The rows come from 5 hidden closed curves, with some noise, and rows from the same curve form a group. Each curve winds through 8 dimensions. The rows are also pushed far along 5 directions, which tell nothing about the answers.
In the rows, zero is written as 128.
Some rows, each with its group after it:
[129 125  68  58 132  69  63 133 134 122 137 141 119 141  89 107]
q988
[171 127 143 139 163  94 105 140 154 121 168 123 177 122 138  87]
q936
[ 98 128 151 145 101 125 107 105  99 161 130 125 113 188 110 110]
q936
[133 108 152 140 186 122 120 188 145  87 152  88 140 101  98 170]
q610
[ 93 152 161 148 133 140 114  86  76 125  78 107 127 170 124 109]
q443
[136 113 173 165 128 153 143 126 109 121 147 114 108 169 172 123]
q936
[154 127  85  73  95 158 168 136 124 176 102 156 108 144 177 118]
q42
[112 139 143 162 189  91  72 144 103  95 118  88 144 108  46 173]
q936
[151 101 173 107 160 150 135 152 116 112 163 106 124 130 123 153]
q443
[ 67 185 107  75 132 124 101  89 151 163 108 124 138 121  99 125]
q936
[ 60 155 181 139 151 171 123 130  78 116  97 108 119 183 102 134]
q42
[130 139 125 105  99 134 162  98  85 146  90 158 114 162 157 118]
q936
[115  99 124  73 108 160 132 140 114 127 119 117  84 130 128 188]
q610
[119 123 127 105 117 148 102 165 144  93 141 116  97 131 155 139]
q443
[142 112 131 184 135 158 137 141 126 126 126 113 100  90 113 187]
q936
[116 131 163 133 176 121  80 161 127  78 146 101 143 121 107 155]
q936
[111 162 111  88 103 134 111  92 132 192 126 154 112 115  81 133]
q988
[114 120 134 132 201 107  58 158 107 121 122  87 119 166  78 134]
q610
[147 126 147 163 153 196 165 126 125 111 114 138  82  93 152 154]
q988
[125 114  80 119 150 155 109 152 149 146 121 122  76  86  88 191]
q988
[152 107 105  71 126  83 119 130 110 147 134 136 133 182 132  83]
q42
[137 115 116  93  99 128 153 111  95 172  95 149  80 183 148 110]
q988
[123 124 171 188 172 119 139 103  85 128 129 106 115 149  77 131]
q936
[ 89 143 121  89 137  97  82 155 114 151 113  92 130 162  81 160]
q443
[107 103 134 119 107 159 115 178  85  99  85 110  54 178 153 169]
q936
[121 148 139 141 162  65  72 158 136  98 158 101 178 120  78 129]
q443
[162 126 132 219 110 154 176 120 141 141 122 157 119  72 142 150]
q42
[125 132 154 136 118 143 143 135 100  92 111 134 114 131 142 140]
q610
[110 176 153 154 134 168 131  99 106 155 111 141 115 117  96 131]
q610
[181  89 131 152 106 120 147 159 164  94 173 142 147  65 153 154]
q610
[ 66 129 155 116 146 128  91 141  84 139 122  75  92 214  85 148]
q610
[118 150  72  31  92 130 120 136 150 176 125 128 104 150 159 119]
q610
[104 162 143 130 160 126 146  69  99 154 108 134 125 104  52 147]
q42
[124 141  76  45 100  94 152 121 149 184 107 140 140 144 140 121]
q443
[129 133 173 203 116 153 140 115 145  83 160 142 131  99 149 107]
q443
[130 161 155 135 182 115 115 147 108 106 120 117 164 100  69 138]
q42
[ 91 167 126 142 180 117  95 101 131 177 117  89 154 110  44 153]
q443
[147 117 115  76 117  83 134 119 131 135 142 142 138 182 175  77]
q610
[ 89 139 162  91 147 180 126 144  92 149 104 115  94 144  70 165]
q42
[124 108 147 195 119 173 133 121 152 125 147 125  98  92 124 142]
q936
[126 153 137 130  73 198 165  99  94 164  89 165  72 150 174 120]
q610
[156 131 150 112 103  76 135 148 110 101 158 128 163 157 151 109]
q42
[123 157 123 109  61 142 144  75 144 157 123 185 107 104 143 100]
q988
[141 106 185 167 148 154 137 174 123  96 154 114 132 146 151 119]
q42
[142 121 133 139 126  36 103 121 108  94 125 120 175 169 134  80]
q988
[169  94 125 133 121 173 161 134 146 107 151 161  91  83 165 143]
q610
[159 111 142 164 130  66 123 134 135 114 166 118 197 139 136  95]
q988
[194  99 123  89 129  96 107 168 136  89 157 134 144 142 185  69]
q443
[122 153 132 170  47 133 166  86 142 180 121 181 130 130 153  87]
q42
[109 140 101 119 150 142 123 119 151 178 114 117 158  81  69 160]
q988
[ 95 167 159  89 169 126 115 139 113 130 112  97 153 151 101 130]
q42
[108 127  91  75 109  98  92 107 124 185 110 118 114 176 109 103]
q443
[151 144 188 231 137 119 136 112  98 119 146 157 155 126  94  86]
q988
[130 126  61  25 108 125 140 123 146 197 111 142 103 150 135 116]
q443
[ 98 160 118 119 114  72 112  85 111 157 129 115 136 177 111 108]
q936
[136 126 130 150 174 131 101 130 109 120 123 115 117 146 112 110]
q936
[126 107 116  55 107 167 115 170 123 160 120 113  89 138 125 175]
q443
[ 90 176 155 170 131 128 111  63  96 158 106 146 181 114  49 113]
q988
[172 121  59  57  98 121 139 131 154 183 112 162  94 115 155 113]
q988
[142 148 136 157  96 110 168 113 148 112 141 168 151  84 147 125]
q936
[131 118 118 115 178 102  84 172 104 109 125 106 115 123  54 174]
q936
[104 129 174 167  91 195 137 136  87 141 107 141  78 147 118 162]
q988
[165 100 108 138 198 122 100 173 150  91 129  90 126  87 125 147]
q443
[126 111 214 140 165 108 103 167  83  86 171  82 141 177  91 155]
q443
[102 120 110  63 142 191 102 173 125 140 132 109  81 148 117 177]
q988
[136 150 120  87 129  48  83  99 107 124 124 100 178 174 142  76]
q610
[ 77 181 140 101 150 131 119  87 104 164 102 124 178  92  21 159]
q42
[122 127 149 139 151 137 138 115 149 105 151 125 120  74  97 157]
q42
[121 147 158 200 162 118 144  88 115 107 109 118 146 132 126  88]
q443
[163  81 190 156 125 167 158 180 117  74 155 122 105 123 166 158]
q443
[130 107 134 117 118 123 122 137 121 106 126  90 112 181 199 115]
q610
[152  99 109 101 143 144 135 181 150 112 139 121  69 137 172 142]
q988
[114 171 162 203 141 125 118  83  95 125 112 158 191 108  69  84]
q988
[143  81 162 148 136 146 116 196  97  76 158 111 129 148 121 163]
q42
[ 95 168 110 113 123  87  77 101 125 137 113 116 156 124  83 121]
q610
[102 112 157 138 184 104  62 168 127  93 157  66 114 149  74 157]
q936
[148 105 131 171 152 125 101 144 126 119 131 124 121 143 134 108]
q610
[115 132 135 145  88 218 184 127  92 162  84 153 108 129 144 160]
q42
[118 119 158 165 192 140  97 161 123 104 159 100 182  92  43 166]
q42
[144 157 139 121 158 112 105 108 109 122 126 122 146 126 120 106]
q610

New rows, each followed by its group:
[112 122 154 177 180 137  93  92 130 122 139 112 143  88  47 135]
q936
[119 126  95  85 124 105 113 104 101 141  83 121 119 171 137  98]
q443
[ 81 135 195 164 172 145  98 125 104  79 143  89 109 156  98 138]
q443
[102 155 135 130 148 186 134 114 146 154 128 144 108  96  99 147]
q936
[127 127 115 177 107 125 125  94 159 140 130 162 137 108 139 100]
q610
[141  87  88  71 121 135 110 179 155 119 118 113  77 156 189 136]
q42
[134 133 100  88 126  87  74 152 122 145 143 139 154 152  89  97]
q988
[144 105 142 140 136 181 173 134 121  93 125 132 124  96 156 153]
q42
[ 95 115 189 107 121 127 125 115  69 114 143 124 121 224 126  93]
q988
[127 118 128 116  98 145 147 147 148 126 136 133 106  95 137 180]
q936
[161  97 169 174 150 137 136 164 140 118 162  85 139 127 162 151]
q610
[159 130 134 174 163 102 125 122 136 119 131 106 152 105 127 111]
q936
[149 107 119 144 162 155 103 206 146  84 139 106 139  62 104 198]
q42
[143 135 170 208  99 181 164 104 117 115 112 173 109 105 173 129]
q610
[135 114  94 125  88 146 138 104 158 171 125 142  99 122 156 109]
q443
[125 112  69  48  88 155  95 168 123 170 114 149  96 152 119 135]
q988
[131 114  81  54  86 142 115 165 127 117 112 155  72 146 166 136]
q610
[108 142 162 137 129 147 163 120 107 124 116 140 109 115 101 177]
q936
[101 100 185  95 109 148 150 142  75 111 129 119  88 201 139 151]
q443
[110 142 174 186 145 166 127 118 101 101 131 142  88 128 102 139]
q988
[108 111 154 163 132 140 115 110  86 144 109 122  97 198 127 109]
q610
[115 138 130  89 183 107 110 147 109  93 107  99 120 134 106 157]
q936
[142  95 100 129 198 138  99 207 132 111 129  80 124 126 108 177]
q988
[148 117 129 103 159  54  88 141 148  90 176 106 182  97  88 141]
q610
[112 134 109 115 174 130  86 128 116 118 100 109  99 100  70 182]
q988
[110 127 124  61 152 148 113 154 136 117 133 111 137 130 122 135]
q42
[ 89 122 175 147  84 145 126 126  64 135 106 127 100 212 121 127]
q988
[156 118  93  83  99  94 130  97 152 120 150 159 143 103 152 103]
q610
[138 140 131 181  98  98 119  93 118 106 132 174 182 110 115  66]
q988
[144 108 149 195 137 139 151 111 122 118 122 122 117  89 108 150]
q936
[112 146 106 174 132 214 129 127 132 144  79 147  87  54  94 186]
q936
[159 126 140 143 112  86 151 143 124  85 126 127 140 146 198 102]
q936
[148 126 125 110 164  73 117 124 124  81 147 116 189 127 133  97]
q42
[130 117 143 160 128 106 107 165 130  87 146 113 174 135 143 125]
q42
[ 96 140  98 158 117 198 160  80 137 154  91 170 123  73 105 144]
q42
[121 167 189 165 120 115 142  89 101 143 112 136 167 164 140  63]
q443
[109 111 115 107 110 100 100 141 106 107 108  98 114 199 166 103]
q610
[134 125  93 119 166  87  93 153 153 112 146 103 125  77  68 175]
q936
[139  84 134  97 153 143 105 165  92  90 135 107  81 148 112 164]
q610
[137 128 156 119 181  80 119 150 120  94 158 108 151 112  79 162]
q936
[159  83 128 166 141 181 129 164 147 139 147 119  84 114 147 158]
q610
[113  92 150  96  94 174 148 169 109 114 119 112  54 150 158 205]
q936
[112 140 120 150 100 198 190  64 124 145  94 173  86  80 133 147]
q936
[164 133 111 113 131 138 109 138 166 154 162 149 115  65 100 149]
q988
[127 166 181 162 162 103  89 115 129 102 172 108 185 113  97  98]
q443
[109 124 164 142 100 158 165  98 111 133 147 130 106 130 125 150]
q610
[158  94 133 127  92 151 145 143 118  96 120 162 105 139 191 104]
q936
[134 138  78 111 102 119 141 101 128 166 104 173 119 124 119 103]
q42
[122 152 117 140 177  84 107 106 136 113 116 109 160 129 115  86]
q443
[109 134 136 136  78 105 112  99 104 166 128 137 124 196 132  88]
q936
[123 110 142 129  77 151 167 120 100 171 117 158  92 193 153 107]
q610
[114 153 137 148 161 106 134 121 127 104 137 127 165  94  81 145]
q443
[184  90 105 122  99 107 126 169 146  90 148 155 156  99 165 102]
q42
[116 124  84 112 107 134  96 125 164 167 136 147 107 115 115 138]
q610
[ 78 151 144 108 121 113  89 119  89 175 107 107 112 201  84 125]
q936
[110 147 168 152  93 166 172  87  92 143 107 151 148 112 104 142]
q42
[107 175 118 151  67 163 170  48 135 185 124 195 137 118 135  71]
q988
[165 122 135 139 158 172 162 156 157 137 156 129 137  70 129 159]
q42
[116 129 119  75 100 152 146 146 109 104 108 130 112 166 186 124]
q42
[185  77 110 107 147 134 134 181 145 119 149 114  97 100 143 175]
q42
[113 137  57  66 102 126 124 109 146 168 111 136 110 128 130 127]
q443
[103 120  98 143  87 195 163  94 163 180 115 156  97  84 136 163]
q42
[128 143 139  99 106  48 144  80  68 160 100 129 174 229 141  54]
q443
[109 164  65 134  74 179 152  75 156 180  94 179 113  70 135 134]
q988
[146 154 165 178 147  63 112 114 112 112 128 133 193 152 129  71]
q610
[130 114 118  95 155 169 137 156 143 164 128 112 125 113 104 158]
q988
[155 108  62  90 135 119 106 134 178 138 137 123 111  91 145 109]
q936
[163 105 100  95  95 102 132 167 179 113 164 134 128  80 162 158]
q936
[132 145  95 140  96 180 120 115 147 151 110 155 107  82 134 118]
q443
[109 128 171 103 128 169 142 129  81 152 120 130  83 174 113 166]
q610
[168 115 128  96  88 130 149 154  87 140 105 140 112 200 204  77]
q443
[150 111 113 117 105 129 148 116 133 124 107 149 134 129 175  94]
q42
[129 115 122 158 140 181 120 184 163  84 146 119 125  72 139 173]
q988
[131 135 144 155 127 140 120 102 119 123 131 165 147 119 112  99]
q936
[160 120 136 174 100 112 144 111 143 107 144 163 181  75 125  98]
q42
[ 97 137 136  94 150 103  83 163 125 128 129  98 156 181 120 106]
q42
[126 131 132 133 143 139 143 103 126 161 118 125 116  90  82 177]
q42
[181 153 128 152 119 135 132 120 154 133 131 168 130  61 142 112]
q988
[118 126 127 126  47 135 174 109 123 184 119 152 107 184 182 102]
q988
[118 129 164 192 156 116 104 154 129  84 149 108 186 116 104 134]
q42
